The same things were measured in two ways. Each way mixes the same 13 hidden numbers, adds some noise and spreads widely along 7 directions of its own, which tell nothing about the thing.
In the rows, 128 means zero.
Some things both ways: the first way, then the second way.
[128 134 139  95 136 150 176 111 124 141 107 127 136 130 136 110 120  87
 130 126  73 172 129 103 101]
[ 84  96 142 111  96 180 112 108 158 134 140  56 167 125 140 142 145 119
  66  88 147 120 119 132 148]

[ 83 131 103 196 124 137 120 128 127  96 121 109  98 200  97 121 135 115
 118 114  87 119  89 109 169]
[157 100 114 109 144  73 162 118 114  83 137 146 113 145 122 122 140 107
 128 116 117 175 121 179 143]

[139 132 120 121 104 141 116  77  90 109 116 136 142 154 159  98  71  86
 107 127 101 132 126 133 109]
[ 97 136 144  99 145 147  90 144 150 177 144 107 161 112 131 121 121 151
 109 153 170  89 123 112 107]

[119 105 109 156 140 112  77 129 116 126 116  99 140 134 123 142 127 159
 131  97 149 110  76 149 152]
[168 136 176  96 147 187  95 158 101 129 154 131 147  95 109 124 153 133
 161 150 141 113 142 138  85]

[194  96 130  44 176 120 112 132 100  88 113 171  83 133 231 126 137 100
 167 149 155 206 135  99 111]
[ 43 154 125 153 137 131 105 150 163 220 114 124 177 137 145 118 119 155
  90 128 188  63 130 115 130]

[156 138 133   5 131 130 125 138 118 155 122 129  56 111 169  91 102 147
 152 155 162 158 152 107 114]
[ 93 107 133 123 156  93 175 135 123 127 124  95 149  92  96 105 134 128
 115 131 136 139 111 153  61]

[127 155  70 112 113 136 120 129 166  78 201  87 106 150 154 136 121 130
 166 143 147 139 144 146 140]
[160  79 103 114 150 112 136 139  79  91 105 193 146 206 153 182 108 133
 169 156 151 153 165 141 118]

[ 92  99 105 155 186 131  57 129 123 100 113 119 118 168 139 126 165 123
 169 114 151 194  72 141 148]
[ 97 157 170 171 145 184 100 169 148 159 144 110  90 101 148 128 130 136
 160 122 153 135 104 129  86]

[174 142 122  43 138 163 148 129 150 108 133 124 107 138 178 119 140  94
 137 133 120 190 161 113 107]
[107  68 128  78 114 132 175 107 148 118 165  92 161 141 137 134 131 114
 130 166 154 154 121 166 118]

[ 72  70 169  79 166 176  82  98  82 192 149 108 102  95  98  87  80 156
 148 115 182 111 117 182 117]
[183 151 111 129 106 107 108 130 108 154 135 164 117 152 130 116 119 126
 132 124 123 146 118  96 149]

[103 108 148  67 162 157 105 126  62 172 119 111  82 101 118  71  65 162
 105 119 149 105 106 138 113]
[150 101  90 112 162  49 173 110 110 122 121 123 139 135  91  69 106  77
 125 117 115 174  77 176 128]

[137 125 129 155 132 118  75 101  98 111 110 154 186 143 146 141 145  84
 116  97 142 146  96 138 116]
[ 59 110 119 102 160 144 163  83 156 119 102  85 144 100  67  83 137 113
 129 135 110 126  97 124 144]

[ 83 180 128 107 125 142 141 129 132 174 154 133  75 115  77  98  70 119
 126 143 116 103 144 114 100]
[ 52 122 146 159 144 106 180 129 141 131 149  65  82  77 133 103 138 135
 122 117 112 130 133 139 115]

[ 86 143 170 146 155 162 148 109 112 168  88 169 129 103  88 121 131 101
 128 103  99 144  97 113 112]
[ 93 100 110  91 107 118 157  80 143  84 150 119 144 140 159 155 157 114
 112 146  91 133 115 103 135]

[ 61 116 155 102 131 126  99 119  85 174 160 104 133  70  87 144  94 171
 126 106 144 111  96 137 154]
[128 115 155 177 154 107  93 146 111 112  94 206 125 151 144 146 137 122
 105  74 148 119 165 162 156]

[141 141 105 156 113 112 161 131 106  74 140 136  87 182 166 114 141  82
 118 147  85 154 128  82 125]
[118 125 111 119 117  78 157 115 137 157 137 108 153 114 124 103 133 135
  92 155 116 129 109 141 111]

[ 85 147 107 199 131 129 104 111 104 105 165 133 149 194  83 158 141 100
  91 131 103 125 100 111 155]
[144 121 149 112 125 137  90 129 131 143 130 179 148 113 130 114 120 130
 111 144 135 118 124 142 145]

[115  68 115  86  86 129 114 156 113 102 180  66 135  93 157 175 193 141
 154  97 200 133 116 172 130]
[147 125 102 137  96 140 154 113 122 123 115 152 146 141  91 128 146 117
 123  97 138 166 130 144 118]

[105 105 116 130 123 111 109 145 121 105 177  93 104 108 142 163 150 132
 166 100 177  94 119 161 143]
[119 113 143 129 105 131 125 113 140 132 160 145 129 113 131 109 169 134
 109 105 126 128 164 121 138]

[148 114 128 162 123  87 117 102  87  91 101 126 165 138 157 130 132 106
 109 102 115 110 110 104 127]
[181 139 128 103 141 106 111 149  89 169 139 185 145 112  98  88 123 136
 133 135 132 117 145 139 123]

[118 102 113 145 136 133 136 140 129  97 177  96 133 108 142 147  87 115
 128  99 152  49  88 160 127]
[118 141 143 122 159 176 129 153 122 150 109  92  96 124 102 152 119 147
 149 130 122 105 140 139 147]

[159 157 132  62 117 163 128 115 193 146 148 123 120 128 128  95 105 106
 106 155 126 180 174 100  88]
[119 144 172 132  98 133 110 164 143 147 124 174 156 127 134 124 163 144
 108 108 144 110 114 123 155]

[ 59  80 105  41 112 126 106 136 129 158 145  29  97  92  99 137 124 193
 153 140 172 147 128 150 126]
[ 87 135 123 101 137 158 130  90 141 166 144  47 145 116 105  98 120  92
 105 110 129 112  87 102 138]

[126  93 161  56 171 172 130 108 125 172 168 111 125  64 126 134  79 147
 159 105 178  72 135 181 115]
[ 94  85 130  79 145 147 160 122 113 109 139  88 121 143 140 172 112 138
 136 153 125 117 152 133 145]

[149  91 147 106 213 172 145 102  73 143  78 143 118 161 165  86 122  77
 135 109 125 133  97 162  84]
[170 159 116 153 123 122 122 109 123 154 160 111 100  96 108  85 133  74
 104  69 113 164  94 171 120]

[117  77 156 141 184 183  72  83  84 173 176 153 170 152 109 123  97 109
 125 120 175 108  88 196 119]
[179 147 134 136 143 118 123 118  88 130 130 197 113 145 126 120 141 116
 145 143 111 138 145 166 157]

[123 194 126 113 133 162 185 142 142 137 143 116  94 117 104 122  76 102
  79 111  89  68 123 117 114]
[123  77 149 101 115 145 108 112 156  56  96 127 161 117 105 153 140  96
  65  62 127 145  96 156 157]

[ 91  73 129 112 100 164  69  96 103 149 143  59 165 127  97 132 146 182
 114 100 165 136 105 176 159]
[147 148 146 124 138 121  80 152 149 153 132 165 159 113 128 103 172 128
 115 117 107  92 111 134 132]

[122 115 148  57 131 136 109 110 168 125 117 131 118 132 145 132 124  97
 165 120 159 136 139 113 138]
[124 115 107  65 153 132 181  76 149 147 134  84  91 143  62 106 135 136
 178 187  78 118 138  90 188]

[106 166 125  92 141 132  98 119 156 136 120 156  82 169 114 142 105  95
 129 151 125 153 131  98 143]
[ 60 169 173 159 168 142 106 132 171 161 122 137  87  95 119 121 136 144
 125 126 148  78 141 118 164]

[104 121 154  82 180 130 113 138  81 163  94 164 105 102 140 113 124 119
 148 120 144 171  78 111 113]
[ 79 123  91 129 157 118 132  93 123 133 148 142 143 152 168 117 129 110
 145 157 132 120 130 132 126]

[ 74 111 159  56 124 116 134 131  76 188 131  99 108  53 122  98  47 152
 124 110 167  63  74 141 118]
[184 145 102  72 166 170  87 120  73 127 118 140 132 139 108 150  89 141
 177 195 118 125 127  89  94]

[127 125  89 128 142 193 112  54 139  94 115 126 159 196 132  85 106  87
 126 161  96 203 147 136  84]
[152 144  86 117 138 106 133 126 117 181 107 140 141 193 120 132  85  96
 143 133 134 131  75 109 147]

[ 67 181 112  81  51 147 143 113 169 125 171 107 103 146  78 121  82 113
 108 163  92 140 161  71 144]
[148 128 122 149 138 106 126 153 132 146  62 175 112 172  88 153 105 154
 132 113 135 125 143 116 174]

Other things, the second way, with their names:
(364): [ 73 141 125 118 136 133 105 124 134 156 134 148 161 157 162 141 117 130
 106 132 187  89 140 117 164]
(87): [ 86  90 176  95 159 138 130 119 145 119 179 115 130 101 148 120 162 111
 105 123 135 117 134 192 128]
(63): [171 172  88 116 148 120 134 124 104 193 112 134 124 168 104 120 117 133
 171 181  91  93 128 103 158]
(499): [180 133 132 125 140 141 118 153  98 123 121 159 132 162 135 152 147 136
 187 167 110 115 157 124 128]
(514): [ 70 132 159 119 139 149 133 125 147 117 139  62 139  78 118 133 160 125
  79  93 136 100 125 143 112]
(731): [168 123 194 155 113 160 116 135 139 108 143 136 120  87 107 124 181 124
 128 120 127 158 136 153  76]
(250): [ 94 144 146 103 133 138 111 126 147 146 132 135 153 111 132 130 136 154
 114 171 147  90 132 111 136]
(736): [ 75 152 173 103 150 171 141 135 117 170 153  76 103  95 123 144  76 118
 139 149 168 101 102  97 101]
(112): [ 85 101 166 111 143 130 156 151 162 109 175 120  96 121 166 178 116 143
 139 165 195 151 135 180  95]
(353): [ 88 126 135 123 167 110 136 147 157 134 133  99 100  99 126 112 128 138
 136 139 111 122 100 144 123]
(690): [143 148  94 154 119 144 101 121 119 106  81 153 143 125  96 130 136 129
 110  87 130 137 136 122 138]
(365): [145 137 156 151 138  90 149 134 121 109 139 153 107 118 123 107 157 101
 125 103 123 148 123 178 145]
(164): [ 78  79 116  96 130  75 147  89 149 123 153 120 146 112 144  84 128 105
  76 117 107 136 103 141 155]
(670): [137 114 115  99 122 131 104 182 125 113  90 142 145 156 151 178  92 178
 134 163 135 129 107 118 142]
(739): [207 168 207 112 138 178  92 127 127 187 175 156 108 117  99 134 148 113
 161 172 153 105 145 125 100]
(47): [146 121 135 133 122 133 119 100 131 125 132 135 133 151 133 130 164  99
 109 103 100 133 123 145 159]
(778): [ 83 132 102 109 131  84 138  90 134 175 171 153 180 114 139  47 164 103
 122 144 106 106 105  93 110]
(625): [145  78 171 105 146 132 149 123 138 117 168 166  87 157 156 157 124 129
 163 186 151 160 155 196 147]
(195): [190 157 130 144 128  92 124 124 117 134 138 144 103 108  99 101 148 113
 130 117  99 143 125 122 113]
(294): [ 74 134 133 144 143 124 147 130 131 163 136 102 119 102 118 130 128 139
 100 101 147 105 154 131 103]
(395): [105 147 133 107 155 132 102 135 160 196 163 143 144 121 140  92 160 156
 156 193 122  65 151 112 137]
(444): [229 111 140 117 136 165 115 112 132 113 105 141 101 150  56 141 114  78
 157 108 116 203  70 144  90]
(643): [156 119 161 146  94 100  82 120 152 145 126 210 148 140 139 142 152 134
  60  94 144 112 158 127 159]
(391): [201 132 155 116 111 128 142 111 102  62  84 125  91 101  54 165 108 105
  93  84 102 198  73 127 103]
(400): [156 154 166  85 145 148 117 111 118 158 153 121  97  86  88 128  89 112
 126 151 137 142  79 103  75]
(120): [114 144 118 131 170  88 125 127 128 145 150 198 102 149 161 116 129 138
 152 170 143 119 152 167 168]
(681): [156 143  78 133 133 162 122 147 115 152  91 131 113 159 109 153 106 163
 182 165 106 125 145 103 134]
(748): [180 144 147 121 124 138 118 160 128 186 129 132 144 105  92  80 134 134
 159 164 109 126  97 133 108]
(573): [100  96 187  93 144 148 124 124 135  66 175 128 134  66 126 119 195 124
 106 101 123 138 139 157  91]
(685): [129 162 132 148 159 123 130 144 100 118  69 125 119 113  85 167 122 133
  88  84 119 120 114 149 103]
(198): [155 130 111 121 107 111 157 112 113 140 140  88 115 108  94  96 126 129
 116 122 113 152 133 129 143]
(511): [120 148 114  64 140 168 130  82 120 195 188 100 153 126 116  70 143 124
 166 206 130 101 136 109 148]
(224): [103  80 124 133 136 115 122 161 144  87  85 136 139 139 131 176 103 126
  81  63 152 169  84 163 100]
(713): [ 86 144 139 136 166 131 134 125 135 159 145 105 112  88 109  75 145 124
 146 129 117  96 146 133 147]
(460): [ 87 143 140 103 132 191  80 154 133 143 109  89 148 112 130 147  94 150
 101 117 163 113  87 112 136]
(182): [103 135 140 149 138 136 108 161 139 144 102 172 111 143 135 141 110 137
 120  93 149 137  99 142 153]
(154): [104 139 163 177 145 160  91 148 144 132 123 168 110 134 143 149 144 129
 122  83 176 119 160 156 140]
(91): [147 142 117 137 118 112 129 176 119  76 105 182  82 136 130 161  99 170
 145 121 168 195 116 141 140]
(761): [135 111 174  47 118 159 142 135 111 158 218  85 144 105 144 135 122 138
 136 188 179 125 140 132  83]
(349): [139 118 173 135  94 147  83 156 140 153 168 117 141  96 157 123 173 155
  92 106 122 120 142 109  88]
(22): [ 92 117 103 115 132 129 123  74 144 129 159 123 152 138 152 112 163 113
 116 143 118 107 153 122 149]
(110): [145 145 142 169 147  89 185 133  99 100 100 142  96  81  76 103 121 106
 128 112 121 186  96 194  90]
(726): [103 156 111 212 142 128  87 147 127 170  68 144 124 146 140 153 133 146
  92  74 110  83 158 117 137]
(416): [ 48 113 117 133 170  66 187  69 125 144 182 122 101  80 138  52 142 113
 115 155 108 135 148 170 126]
(569): [161 129 164 178 113 156 160 135 135 137 101 116 100 115  68 138 130 103
 131  85 143 165 126 171 108]
(764): [ 84 111 136 141 148 107 135 141 175 125 124 107 117 122 148 144 132 124
 105 118 133 100 132 176 160]
(556): [ 92 129 132 124 179 174 150 142  93 113 145  91  96 122 146 150 102 131
 182 164 165 133 154 180 118]
(465): [ 93  62  84  72 159  97 195  63 116 114 161  96 116 141 121 102 119 114
 149 171  96 152 147 142 143]
(679): [132 127 151 124 114 149  86 136 142 133 123 161 157 145 133 145 151 131
  98  99 156 100 153 127 174]
(20): [147 138 150 147 123 100  98 121 148 118 155 177  97 121 146  94 165 119
 134 113 104 140 129 108 163]
(609): [121 112 152 109 115 170 119 110 181 120 128 105 126 147 114 143 148 115
 116 119 141 134 110 149 191]
(463): [ 99 108 134 116 148 169 165 146 109 110  97  64 120 124 101 173 119 138
 145 124 108 147 100 115  60]
(355): [107 126 158 122  85 146  92 146 164 141 136 108 160 108 152 150 155 151
  81 112 121 105 103  71  95]
(489): [ 89 111 143 115 133 106 118 135 141 156 186 111 174  96 171  92 173 132
  92 136 135  95 142 156 100]
(170): [127 164 160 145 135 143 124 129 143 177 147  98 111  82  94  77 157 120
 127 118 115 105 127 127 134]
(197): [112 145 132 149 107 178  76 140 128 123 105 142 138 141 165 168 132 158
 113 126 138  99 155 110 171]
(277): [157 117 184 141 128 134  91 135 135  77 126 197 137 125 123 163 159 101
  89  64 177 143 144 173 122]
(15): [115  80 172  94 150 136 151 136 116 140 186 107 112 113 173 162 125 146
 131 188 136 109 178 190 101]
(547): [127 163 101 132 119 152 107 134 118 184 116 157 131 177 155 160 121 163
 143 167 129  92 150 102 170]
(38): [124  99 162  45 119 173 136 102 138  94 154  98 133 125 109 153 132 136
 127 160 140 151 109 113 137]
(342): [129  95 172 139 163 112 136 146 174 121 134 121 118 127 115 132 176 100
 116  89 121 119 130 209 136]
(449): [119  86 121  84 138 121 158  81 123  59 119 103 140 121  93 135 152 104
  91  98 112 142 143 169 173]
(419): [212 152 153 132 119 171  94 155 100 136 143 185 127 138 123 144 155 139
 167 149 143 138 160 149 109]
(166): [136 149 116 169 112 107 145 159 143 119  37 141 109 155  84 177  94 142
 105  81 134 159  77 119 141]
(68): [167 116  91  62 148  77 180  81  93 143 127  91 137 150  78  98 129 122
 135 179  70 119 133 111 166]
(323): [ 86 117 145 177 145 149 122 139 122 101  88 128 124 143 152 191  99 125
 111 111 177 137 133 154  99]
(58): [185 136 113  94 105 157  96 112  91 116 115 193 122 151 107 173  85 141
 120 129 157 154 143  91 136]
(147): [ 87 169 179 142 118 163 107  77 175 182 218 111 104  72 151  78 161  94
 116 143 156 105 134 120 132]
(792): [133 111 153 134 130 118 138 133 140 116 117 131 139  98  93 119 145 133
 104 118 141 126 152 165 127]
(653): [150 102 150  68 150 161  59 146 128 110 128 182 195 122 111 114 150 125
 120 116 154 106 128 135 135]

Some of these things the first way, each followed by its name:
[141 137 170 140 129 144 105  69  93 150  71 192 169 158 128 117 122  71
  96 116  80 180 116  97 121] : (250)
[115 113 104 130 153 156  77  80 126 108 136 144 129 178 139 144  86 101
 139 147 135 148 105 158 133] : (739)
[123 167 115  80  74 145 134  92 148 128 131 103 169 131 134 129 111  81
 112 124  96 174 146 129 103] : (154)
[ 67 128 138 150 100 144 159 116  79 108 123  98 141 100 112 114 105 120
  92  88  86 105  85 111 137] : (224)
[131 125 153  97 179 138 117 145  98 158  80 176  75 166 137 127 167 111
 159 116 136 156  91 107 152] : (690)
[ 56 125 134  60  72 114 146 130 111 155 181  70 133  71 101 135 102 136
 137 119 156  90 129 128 121] : (465)
[104  64 200 131 128 159  77 101  73 153 117 112 148  99 135 100 123 107
 107  48 155 104  96 174 139] : (91)
[101 169 109 206 116 125 117 129 104 106 147 147 127 151 124 124 105  85
 107 107  93 119  76 129 131] : (731)
[ 74  88 113 199 159 126  99 138  81 105 188 104  82 128 126 126 109 150
 168 102 161  68  75 174 157] : (349)
[137 154  85 157 107 105 142 133 130  68 146 117 107 131 163 141  89  86
 105 130  98 115 122 116 100] : (364)
[124  75 166 158 161 162  99  80  60 166  91 152 154 118 121 128 100 123
 127  80 130  90  83 184 125] : (514)
[107 146  83 178 124 171 125 122 141  69 136 113 118 194 113 145 115 116
 109 112  83 117  87 125 173] : (342)
[148 164 117 115 144 144 173 167 156  90 187 103  55 123 158  89  72 108
 106 123 119  75 128 107 121] : (670)
[107 127 140 134 129 113  93 136  86 136  99 121 134 100 115 127  81 149
  85  80 134  68  59 118 153] : (653)
[164  89 128  89 205 141  90 151 141 124 144  98  67 129 173 125 139 152
 160 112 185 131 119 165 136] : (365)
[109 131 139 149 126 186 119  91 109 170 198 120 167 123  91 126  86 102
 110 107 132  93 122 196 104] : (197)
[115 101  68 155 119 112 107 129 150  67 168  72  85 176 140 157 124 137
 151 144 137 113 134 142 147] : (761)
[143  60 175 100 163 145 131 110  94 123 138 148 165  89 181 131 136  89
 150 101 155 149  96 141 109] : (547)
[ 91 109 160 161 102 162 111  71  83 113 183 114 236  93 125 143  83  69
  77  74 104 114  95 165 121] : (625)
[101 116 134 135 109 128  89  76 118 151  72 116 175 163  97 125 158 120
 121 118  93 197 123 110 134] : (170)
[128 134 136 178 160 147 114 110  86 109 104 158 120 134 142 145  92  94
 106  82 106  87  75 154 141] : (277)
[ 76  95 138  85 133 170  78  83 152 145 130 102 165 175  87 129 172 127
 137 145 138 222 134 115 149] : (182)
[ 85  95 107 127  94  94 131 139  93  96 158  91 102  99 139 176 134 143
 158 113 157  86 111 143 143] : (294)
[152 139 157 126 143 192 140  68 127 116  98 174 145 160 149  83 112  54
 111 122  80 184 145 112  95] : (166)
[133 140 130 169 217 150 115 101  98 113 131 180 100 193 131 109 121  79
 140 134 118 123 121 123 120] : (164)
[ 69 140 172 198 151 179 124  77  59 169 107 190 134 101  74  85  56 103
 106 100  88  98  83 137 104] : (355)
[155 155 146  74 127  84 163 174 116 112 101 132  66 102 174 147 144 121
 122 104 106 133 120  60 154] : (792)
[109 143 102  54 174 123 112 202 160 128 157 119   8 163 122 105 127 168
 143 179 162 163 108  57 157] : (748)
[111  87 106 160 114 136  80  76 106 106 125  68 147 171 138 131 168 137
 154  99 141 145 131 188 149] : (195)
[ 91 158  98  62 102 114 169 143 182 110 170  97  52 175 124 152 139  95
 158 178 138 129 161  92 139] : (58)
[107  95 165 129 169 157  71 111  92 187 129 142 123 109 103 127  90 144
 139  85 187  58  77 194 142] : (573)
[113 137 125 156 178 134 120 178 110 126 161 137  68  68 130 117  56 155
 132  92 160  43  56 147 130] : (499)
[ 76 105 149 108 178 114  87 145  53 175 182 166  73 125 107 137  97 124
 150 142 199  80  89 146 128] : (416)
[119 110 148 131 119  96 104 131  83 100  88 141 143 103 163 136 129 113
 116  86 125 138  72  94 148] : (395)
[ 69 130 103  92 151 155 127 144 125  98 140 101  89 144 140 108  99 109
 138 128 140 137  72 127 137] : (444)
